The same things were measured in two ways. Each way mixes the same 10 hidden numbers, adds some noise and spreads widely along 6 directions of its own, which tell nothing about the thing.
Some things both ways: the first way, then the second way.
[-20,  23,  -7,  15,  44,  16, -23,  21,  16,  11, -18,  15,  14, -17,   4,
  30,  18,  35,   8,  30,  26,  -2, -13,  16,  -5,  41,  16,   5]
[ 14,  28, -11,  -4, -27,  17,   6, -51, -13,  17,   3,  -2, -14,   1, -58,
  13, -21,  11,   4,  -3,  17]

[ -3,  32, -11,  -5,  22, -11,   0,   2,  19,  19, -34,  19,   4,   4,  -3,
  30,  13,  28,  -6,  10,  35,  10,   2,   9,  12,  34,  24,  14]
[ 24,  17, -10,  13, -14,  -7, -10, -48, -12,  -3, -14,  -9,   4,   6, -18,
  -6, -13,  20,  -3,  -1,   1]

[  0,   6,  -3,  16, -11, -16,   4,   2,  24, -16, -13, -32,   8,  56,   0,
  31,   9, -12, -30,   4,  49, -17,  -7,   5,   9, -14,  39,   1]
[ 23,   8,  -3,   6,  15, -22, -14,  33,  31, -16,   1, -24,  22,   8,  23,
 -16, -12, -15, -10,  10, -13]

[ 24,  -9, -12, -11, -14,   3,   3,   8,  -3,   1,   8,   3,  -7,  -4,   2,
  20, -25, -11,   4,  19,   8, -16, -18,  14,  14, -12,  15,  -8]
[ 12, -26, -19,   1,  -3,  29,  38,  12,  -1,  15,   8, -10, -14, -23,  15,
  24,  -7, -29,   1,   1,  31]

[ 15,  15, -12, -39, -31, -21,   9,   8,   7,  24,  -9,  28,  -9, -19, -24,
  16,  -2, -22, -17,  28,   7,  -2, -12,  14,  47,   3,  14, -18]
[ 12,  25, -12,  15,  -4,  -9,  -9,   0,   7,  13,   6, -16,  15,  -8, -13,
   8, -11, -20,   0,   6,  21]

[ 49,   9, -32,   9,  22,  41,   1,  35, -12, -24,  16, -19, -11,   2,  13,
  28, -29,  -1,   3,  12,  23, -25, -19,  15,  43,  -5,  29,  11]
[ -6,  25,  22,   6,   8,  -5, -11,   3,  -3,   6,  12,  36,  12,  21, -13,
 -15,  14,  12,  -4,   0, -18]

[ 65,  22, -16,   6,  35,  81, -14,  42, -43,   2,  25,   5,   3, -18,  25,
  36, -28,  11,  39,  15,  -3,  -5, -36,   9,  44,  41,   8,  -9]
[ -5, -23,  18,   8,   2,   7,  15, -14,   4,   0, -19,  15,   8, -34,  35,
  20,  20,   3,   0,  18,  21]

[-31,  12,  19, -31, -28, -45,  19,   7,  26,  26, -15,  21,   3,  15, -10,
  -7,  13,  -4, -27,  10, -15,   9,  48,  -9,  -5,   2,   8,   7]
[ -7, -12,  21,  12,  11,  32,  17,   0, -16,  22,  22,  11,   3,   1,  16,
 -13,  19,  -7,   7,   1,  17]

[  5,   2,   1, -16,  -5,  -7, -12,   4,  -5,  16, -16,  28,   1, -26,   1,
  21,  -2,   1,   7,   6,  -2,  24, -10, -15,  -3,  24, -13, -13]
[ 23,  22,  41,  30,  20,  -1, -25,  26,  35, -19,  14,  13,  16,  31,  12,
 -30,  25,  -5,  -4,   2,   5]

[-17,  13,  -3,   4,   2,  14,  -1,  30,  22,   6,  -7,  11,  33,  -8,   8,
   1,   3,  -2, -11,  16,  -3,  34,   4,  -6, -12,  23, -16,   5]
[ 28,  -1, -18,  10,  -4,   5,  22, -11, -16,  24,  11, -31,   7,   0,  10,
  -5, -14, -13,  -1,  -5,  19]

[ -9,   5,   7, -22, -24, -15, -25,  15,  -2,  10,  -2,  -9,  29,  17,  25,
  20,  10, -24, -20, -16,  25,  31, -35, -42, -21,   9, -60, -45]
[ -5, -33, -27,   7,  15,  27,   6, -11,  27, -11,  -3,  -4, -10, -40,  19,
  26,  -6, -46,   3,   3,  42]

[  8,   4,  -5,  -4, -15, -19,  31,  15,  19,  -6,   6, -11,   6,  34,  -1,
   1, -11,  -4, -26,   2,   9,   2,  31,  -2,   9,  -9,   9,  17]
[ -5,   5, -17,  -5,  -2,   8, -17,  -5,  -5,   0,  -3,   3,  -6,  12,  -9,
 -15, -19,   0,   9, -15, -28]

[-14,  -6,  14,  -1,   3,  -5,   7,  22,  11,   0,   4,   6,   2,  13,   6,
  -7,  -1,   5,  -7,   5, -12,  -6,  23, -14, -22,   0,  -6,  11]
[-10,   3, -23, -12,   6,  46,   5,   4, -11,  26,   6,   4, -13,   6, -13,
 -26, -19, -25,   9,   0,  -7]

[ 36,   0, -10, -19,   5,  45,  -6,  34, -35,  -6,  32,   5, -10, -35,   8,
   8, -34,   7,  30,  16, -23,   4,  -4,   2,  16,  13,  -2,   5]
[ 25,  25,  -6,  25,  -4, -17, -20,   9,  18,  -5, -11,  12,   1,   1,  29,
  14,   7,  -9, -25,  -2,  11]

[ 12, -18,  -4,   8,   4, -18,  -3,   0,  17, -26, -19, -12, -11,  26,  -3,
  21,  -2, -11, -12,  -6,  37,   4, -34, -18, -11, -18,  -4,   0]
[ 32,  11, -17,  11, -12,   4, -10,   6,  -7,   3,  -2, -12,   3,   5,  10,
  -1, -20,   1,   0,   7, -10]

[ 18, -11, -10, -11,   9,   1,   6,  12, -11, -25,   8,   2, -15, -15, -25,
  21, -15,  -1,   9,  12,   4,  13,  -3,  14,  17,   9,  14,   5]
[ 22,  34, -24,  25,  -4,  -3, -31,  40,  16,   3, -12,   1, -11,  32,  10,
  -2, -11, -16, -10, -19,  -6]

[ 13,  -2,   2,  -5, -18,  -1,   3,  18,   9,  13,   3,  -5,  -2,   6,  16,
  16,  -4, -17,  -6,  16,  -9,  -7,   9, -10,   7,  -4,  16,  -3]
[  1,   2,  34, -20,  -7,   0,  25,  -4,   1,  29,  12,   1,   4,  -6, -10,
   5,  26,  -1,   7,  16,  21]

[  6,  -2,  -6,  -4, -14, -10,  30,  17,  29,  12,  -1,  16,  13,   6, -14,
  13, -11, -11, -21,  36,   2,   7,   0,  24,  20,   6,  16,   0]
[ 10, -18, -23, -16,  11,  -5,  21,  38,   3,  13,  16, -43,  14,   6, -13,
 -23, -29, -21,  29,   3, -23]

[ 37,  13, -13,   8,  17,  43, -12,  32, -10, -16,   5, -20,   7,   1,  19,
  21, -10,  -1,  11,   2,  10,  16, -21, -12,  14,  17,   1,   4]
[  1,   3,   9,   4,   9, -16, -20,   1,  14, -11, -10,  -4,  16,   2,  20,
 -13,   6,   2,  -4,   4,  -7]

[  6, -35,  12,   2, -32, -11,  14,  25,  20, -15,  -2, -12,   7,  30,  26,
   1, -16, -49, -21, -14, -21,  51, -10, -41, -35, -29, -33,  -1]
[-20, -28,  -2,   4,  18, -22, -30,  38,  17, -62,  13,  -5,   0,   9,  -2,
  -3,  -7,   6,  11,  -8, -18]

[  8,  27,  19, -17, -25, -51,   7,  -6,  29,  20, -27,   2,  -5,  34,  -9,
  42,  29, -18, -31,  -5,  32, -11, -11,  -1,  33,   3,  23, -18]
[ 16, -13,  27,   4,   7,   7,   9,  -5,  15, -14,   0, -13,  18, -15,  39,
   8,  12,  -2, -17,  18,  18]

[  0,  13,  -4, -40,  -7, -50,   9, -11,  27,  -1, -25,  -1, -24,  35, -12,
  19,   9,   3, -27,  -5,  50, -10,  -4,   1,   6, -24,  22,  15]
[-11, -23, -59,   2,  26,  -2, -35,  -1,  14, -46,  -6, -27,  11, -13,   9,
 -16, -46, -22,  -3,  -3, -23]

[ -8,   7,   5,   6,  -3,  -7,  17,  23,  24,  -1,   2,  -8,   8,  33,   5,
  -1,   1,   1, -21,  12,   5, -17,  32,  -3,  -4,  -5,  20,  20]
[ -9, -24,  15,  -6,  -5,  24,  23, -23, -24,  16,   8,   1,   2, -15,   8,
   7,   6,   8,  15,   6,   9]

[  0,  17,  11,  23,  32,  44,   3,  49,   3,  12,   7,  -2,  12,  23,  38,
  15,  -2,   6,   8,  11, -21,   0,  17,  -4,  -1,  24,  19,  16]
[ 35,  16, -10,  13, -15, -37,   0, -34,   7,  -7, -24,  -4,  11, -17,   7,
  25,   1,  15, -23,  26,  17]

[ 40,  -8,   0, -12,  -5,  -5,  19,  23,  -9,   6,   4,  14, -26,  19,  20,
  25, -25, -25, -11, -11,   1, -36, -12,  -4,  37, -22,   1, -12]
[ 11,  35, -46,   0,  14, -34, -14,   8,  25,  -7, -32,   2,  16,   2, -33,
 -14, -31, -11, -14,  26, -26]

[ -9,  16,  37,  -5,   6,   1, -11,  11, -10,  40,   2,  34, -12, -16,  13,
  18,   6,  27,  26,  10, -32, -34,  32,  -6,  -6,  32,  16,  -6]
[ 26,  64,  24, -14,  -1,   1, -15,   2,  29,  14, -15,  19,   9,  22, -27,
 -37,   5,  -3, -28,  26,  -7]

Other things, the second way, with their names:
(179): [ -5,   3, -16,  15,  14,  33, -15,  -4,  19, -19,   3,  -1, -11, -14,  22,
  14,  -7, -32, -27,  -8,  40]
(203): [-29,  -6,  -7, -15,   7,   6,  11, -20, -14,  41, -23,   2,   7,  -7, -25,
 -32,  -1,  -1,  38,  13, -14]
(136): [-30, -43,  13,  -5,   9,  17,  26,  12, -23,  10,  -5,  -1,  -6,  -5,  24,
 -17,   9,   9,  27,  -4,  -7]
(255): [-14, -10, -28,  13,   3,  32,   5,   3, -29,   1, -28,  -2, -17,   9,   8,
 -24, -28,   7,  12, -18, -17]
(106): [-33, -20,  15,  -4,  15,   6, -20,  18,  35, -25, -24,  -6,   9,  -1,  -9,
 -10,  -7,  -1,  39, -18, -22]
(291): [ 12,  24, -15,   7, -12,  21,  -8,  -2, -11,  15,  10,  13, -16,  -1,  -1,
   6,  -1, -17, -16,  10,  24]
(371): [-20, -17,  12,  -3,  37,  29,  34, -18, -15,  -1,  31,  21,  -5,  19, -12,
 -35,  17,  -1, -14,  -7,  15]
(28): [ 28,  18, -15,  42,  10, -12,  -2, -26,   5, -29,   7,   9,   6,  -1,  -5,
  17,  -6,   1, -33,   4,  32]
(496): [  2,   2, -27,  -6,  14,  27,   0,  21,  -2,  17,  10, -12,  -9,  13,   3,
 -29, -18, -29,   3,  -3,  -2]
(274): [  5,  -9,   6,   8,  19,  -4,  -6,  29,   9, -19,  28,  16,  14,  14,   5,
 -12,   1,  -2,   3,   1, -26]
(381): [-25, -25, -13, -20,   5,   4,  12,   5, -13,   7,  -5, -15,  -7,  -7, -12,
 -21, -14,   0,  23,   4, -13]
(183): [ 24, -10, -28, -16,  -2,  24,  15, -18, -20,  21,  32,  -5,  -6,  12,  -4,
 -16, -20, -13,   1, -11, -15]
(70): [ 11, -15,  51,  47,  -8,  30, -12, -21, -13, -27,  23,  11,  -7,   3,  54,
  25,  29,  22, -15, -30,  39]
(517): [ 27,   9,  13,  17,  -3, -27,  18,  -4,  -8,   8,   0,  10,   7,  12,   0,
  -6,  20,  19,  -8,   8,   9]
(29): [ 23,   3, -22,  11,  -3,  25,  31,  -8, -13,  34,   1,  -6,  -6,   0,   3,
  10,  -9, -19,   0,  -1,  26]
(509): [-18,  16,  30,   8, -12, -25, -42, -12, -16, -37,  14,  26,   7,  -4,  -8,
   9,  14,  39, -19,  18, -10]
(262): [  3,   0,   3,   7, -12, -21,  15,  -2, -21,   9,  -7,   2,  -2,   3,  -3,
  19,   6,  22,   0,  -5,   2]
(244): [  7,  -3, -29, -12, -25,  32,   2, -23, -16,  13, -16,  10, -27, -13,  -3,
  17, -22,  -6,   2,   2,  -3]
(519): [  2,   4,  -6,  -8,   4, -37,  18,   1, -14,  21, -15,   3,  14,  15, -15,
 -22,   1,  20,   8,  12, -33]
(25): [-18, -11,   0, -13,  14, -56, -14,   9,  21, -28,  -8, -13,  27,   1, -28,
  -5,  -2,  17,  20,  15, -31]
(149): [  9,  55,  -7,  -4, -21,  10, -28,  -7, -12,  21, -14,  15, -11,  23, -18,
 -16, -15,   8, -19,  -8, -18]
(276): [  3, -12,   7,  22,  -3, -31,  -3,   6,   6, -30, -13,   2,   7, -16,   5,
  25,   5,  18,   4,   9,   6]
(80): [  0, -40,   3,  24,  21,  13,  22,   9, -13,   5,   1, -10,   8,   2,  37,
 -26,  11,  -2,  22,  -2,   7]
(469): [ 12, -16, -17,  -2,  31,  -9, -12,  36,  27, -17,  -8, -29,  16,  14,  36,
 -40, -12, -22,   3,  -2, -22]
(387): [ 10,  43,  20,  -1, -15,  12,   1, -27,  -1,  13,   2,  23, -22,  22, -53,
   0,  12,  10, -10, -10,  26]
(120): [-19, -11,   6,  -7,  34,  11,  19,  22,  10,  10,   7,   5,  11,  10, -14,
 -46,   9, -18,  20,  15,  -2]
(449): [-10,  -6, -33, -13,  -8,   0,  27, -19, -13,  18, -17, -13, -11, -23,  -6,
  30, -17,  -6,  -7,   1,  21]
(146): [  3, -16,  29,  11,  33, -27,   2,  29,  31, -33,   0, -13,  26,   7,  29,
 -19,  19,   4,  -1,  12,   5]
(521): [ 23,  26,  12, -15, -22,  11,   0,   3, -17,  35,   1,   3,  -2,  31, -14,
 -30, -10,  19,   7,  -5, -40]
(529): [-15, -37, -32, -19,  -7,  20,   7,   3,   3, -17,  -6, -22, -21, -20,  -5,
  23, -28, -14,  19, -15,  -1]
(494): [  9,  -4,  11, -17,  -4,   0,   8, -14,  -4,  -3,   4,   4,   1,   5,  -4,
  -6,  -4,  10,  -6,   0, -19]
(18): [ -2,  -5,  17,   0,  28, -28,  16,  25,  16,  25,   8,  -2,  29,  -3,  -7,
 -35,  21, -12,  23,  29,   0]
(154): [ 17,  -4,  31,  -2,   0,  -8,  -4,  24,  -6,   2,  21,   3,  14,  18,  23,
 -30,  10,  13,   4,   4, -32]
(428): [ -3,  -8, -29,   8,  19,  -3,  -5,   6,  31, -25, -14,  -6,   0, -16,   8,
   5, -13, -27, -12,   2,  14]
(202): [ 14, -12,  40, -17,   5,  -2,  -5,  28,   0,  16,  29,  -5,  16,  35,   0,
 -58,  16,   7,  38,   5, -45]
(271): [ 23,   4,  33,   2, -17,  23,  16, -43, -12,   3,  13,  15,   0,  -3,  -9,
  15,  12,  20,  -8,   6,  17]
(257): [ 31,   2,  27,  33, -27, -16,  15,   5, -16,   2,  -8,  33,  -1,  -9,  27,
  48,  26,  28, -10,  17,  14]
(511): [-31,  -8,  35, -16, -11,   0,   7, -20,  -5,  12,   9,  22, -10, -19, -28,
  19,  27,  12,  22,   6,  21]
(230): [  3, -23,   0,  14, -23,  26, -12,   3, -29,  -6,   0,   9, -17, -13,  30,
  24,  -4,  11,  13,  -1,  -6]
(223): [ -1, -25,  24,   9,   8,  48,  11,   1,  10, -18,   8,  15, -20, -13,  40,
  20,  21, -18, -14,  -7,  46]
(132): [ 36,  36, -12,  34, -12,  -4, -25, -24,  28, -15, -14,   1,   1,  -8,   0,
  37, -10, -13, -24,  -4,  35]
(482): [  5,  30,  -7, -26,   7, -55,  27,   9,   8,  21,  -5, -21,  14,  21, -58,
 -23,  -1,   6,  -1,  13,  -4]
(345): [  0,  19, -10, -27, -24,  -9, -18,   0,   5,  14, -10,  14, -10,  -2, -51,
   0, -17,   0,  24,  16, -30]

Some of these things the first way, each followed by its name:
[ 42,  -3,  -9, -28,  17,  29,   6,  33, -17,  12,  17,  27, -23, -36,  13,
  11, -26,   8,  26,  26, -31,   5,  -3,   7,  18,  14,   5,   8] : (25)
[-40,   4,  18,  38,   4,   0,   3,  38,   6, -10,  18, -21,  66,  31,   5,
   6,  15,  -1, -28,  -6,  15,  19,  21, -20, -20,  45, -48, -29] : (106)
[ 17, -10, -11, -19, -26, -22,   3,  -3,   2,   6, -20,   3,  -8,  14,  21,
  20, -18, -23, -11, -16,  16,  26,  -5, -35,  -9, -17,  -6,  -2] : (517)
[-16,   4, -13,  37,  36,  33, -17,  26,   7, -20, -18, -17,  38,  26,  26,
  20,   5,  11,  -2, -12,  31,  51, -14, -30, -35,  33, -22,   7] : (80)
[  3,  -7,  -6,  -9,  12,  -9,   1,   4,  -1, -12,  -1, -11, -27,  21,  15,
   9, -16,  19,   2,  -4,  18, -25,  27,  -9, -17, -16,  24,  28] : (519)
[ 17, -16,   3,   8,  23,   6,  -7,   7,  -1, -27,  -4,  -9,  -9,  18, -14,
  23,   1,   2,  10,   1,  22,  22, -35,  -7, -16,   9,  -7,   5] : (230)
[ -1,   2,   4,   3,  21,  33,   6,  30, -11,  13,  14,  18,  -1,  -5,   7,
  10, -19,  17,  17,  23, -21,  -4,  19,  18,  -1,  25,  23,  13] : (276)
[ 21,  14,  -5, -22, -20,  -8,  23, -12,   7,  14,  -2,   1,  -3,  25, -13,
  11, -14,  13,  -3,  23,  10,   2,  22,  21,  13,   4,  48,  22] : (154)
[ 18, -28,   2,  -1,  15,  11, -20,  15,  -1, -28,  -5,  -9, -42,  -2,  14,
  11, -11, -10,  18,   0,  -7, -10, -16, -25, -30, -30,  16,  21] : (291)
[ 43,   2,  -4, -35, -15,   6,  12,  15,  -7,  20,  -4,  35, -13, -28,  -7,
  15, -24, -11,  13,  15, -24,  34, -15,  -2,  28,  13,  -5,  -1] : (496)
[-32,  14,  17, -19,  18,   1, -15,  17,  -6,  16,   9,  10,   0,  -1,   9,
   9,   6,  30,  11,  15,  -6, -16,  30,  10, -20,  20,  17,   6] : (428)
[ 26,  18,   1, -30,  -9,  -3,   7,  24,  -4,  14,   4,  18,  -2, -16,  -4,
  34,  -4, -18,  -5,  10,   0,   9, -22,  14,  44,  15,  -1, -21] : (449)
[  5,   9,  16, -58,  13, -47, -18, -26,  -9,  20, -16,  30, -21, -14, -26,
  41,  21,  27,  18,   1,  32,  14, -37,   2,  -3,  36, -12, -28] : (244)
[ -5,  16,  -7, -33,   3, -25,   9,  12,  36,   9,  -9,  -1,  14,  12,   3,
  11,   7,  15, -20,  21,  24,  22,  -2,   8, -10,   8,  -4,  13] : (183)
[-10,  12,  17, -29,   9,   0, -13,  14,  -3,  19,  17,  19,   5, -23,  12,
  -6,  -6,  38,  22,  13, -16,   0,  20,  -3, -32,  22, -15,   7] : (494)
[-38,  25,   5, -48,  18, -36, -28,  -3,  11,  33, -33,  38, -16, -23,  -5,
  30,  23,  26,  -4,   9,  28,   4,  -6,   9,  -7,  22,   7,  -5] : (28)
[-29,   3,  23,  -9,  18,  13,  -8,  43,   2,   5,  13,  17,  25, -18,   4,
   2,  12,   3,   4,  14, -33,  45,  12,  -8, -22,  45, -30,  -7] : (262)
[  3,   5,  11,  13,   1,  24,   5,  40,   4,  12,   4,   8,  19,   1,  27,
  14,  -7, -12,   0,   3, -27,  22,  10, -15,   2,  19,  -7,  -4] : (146)
[-13,   6,  -1,  25,  24,  28,   8,  53,  15,  -3,  13,   1,  25,   3,  12,
   6,  -5,   2, -10,  20,  -9,   1,  10,   9,   4,  22,  -5,   5] : (29)
[ 20,   4,   9, -46, -15, -29,  23,   0,   5,  22,  -6,  31, -18, -11, -12,
   6, -11,  10,   5,   7, -21,  21,  26,  -1,   8,  10,   4,  13] : (469)
[ 25,  -6, -11,  11,   3,  43,   9,  38, -12,  12,   7,  14,   3,  -9,  38,
   4, -37,  -8,  11,   5, -26,   1,  11, -18,   5,   4,  -2,   9] : (120)
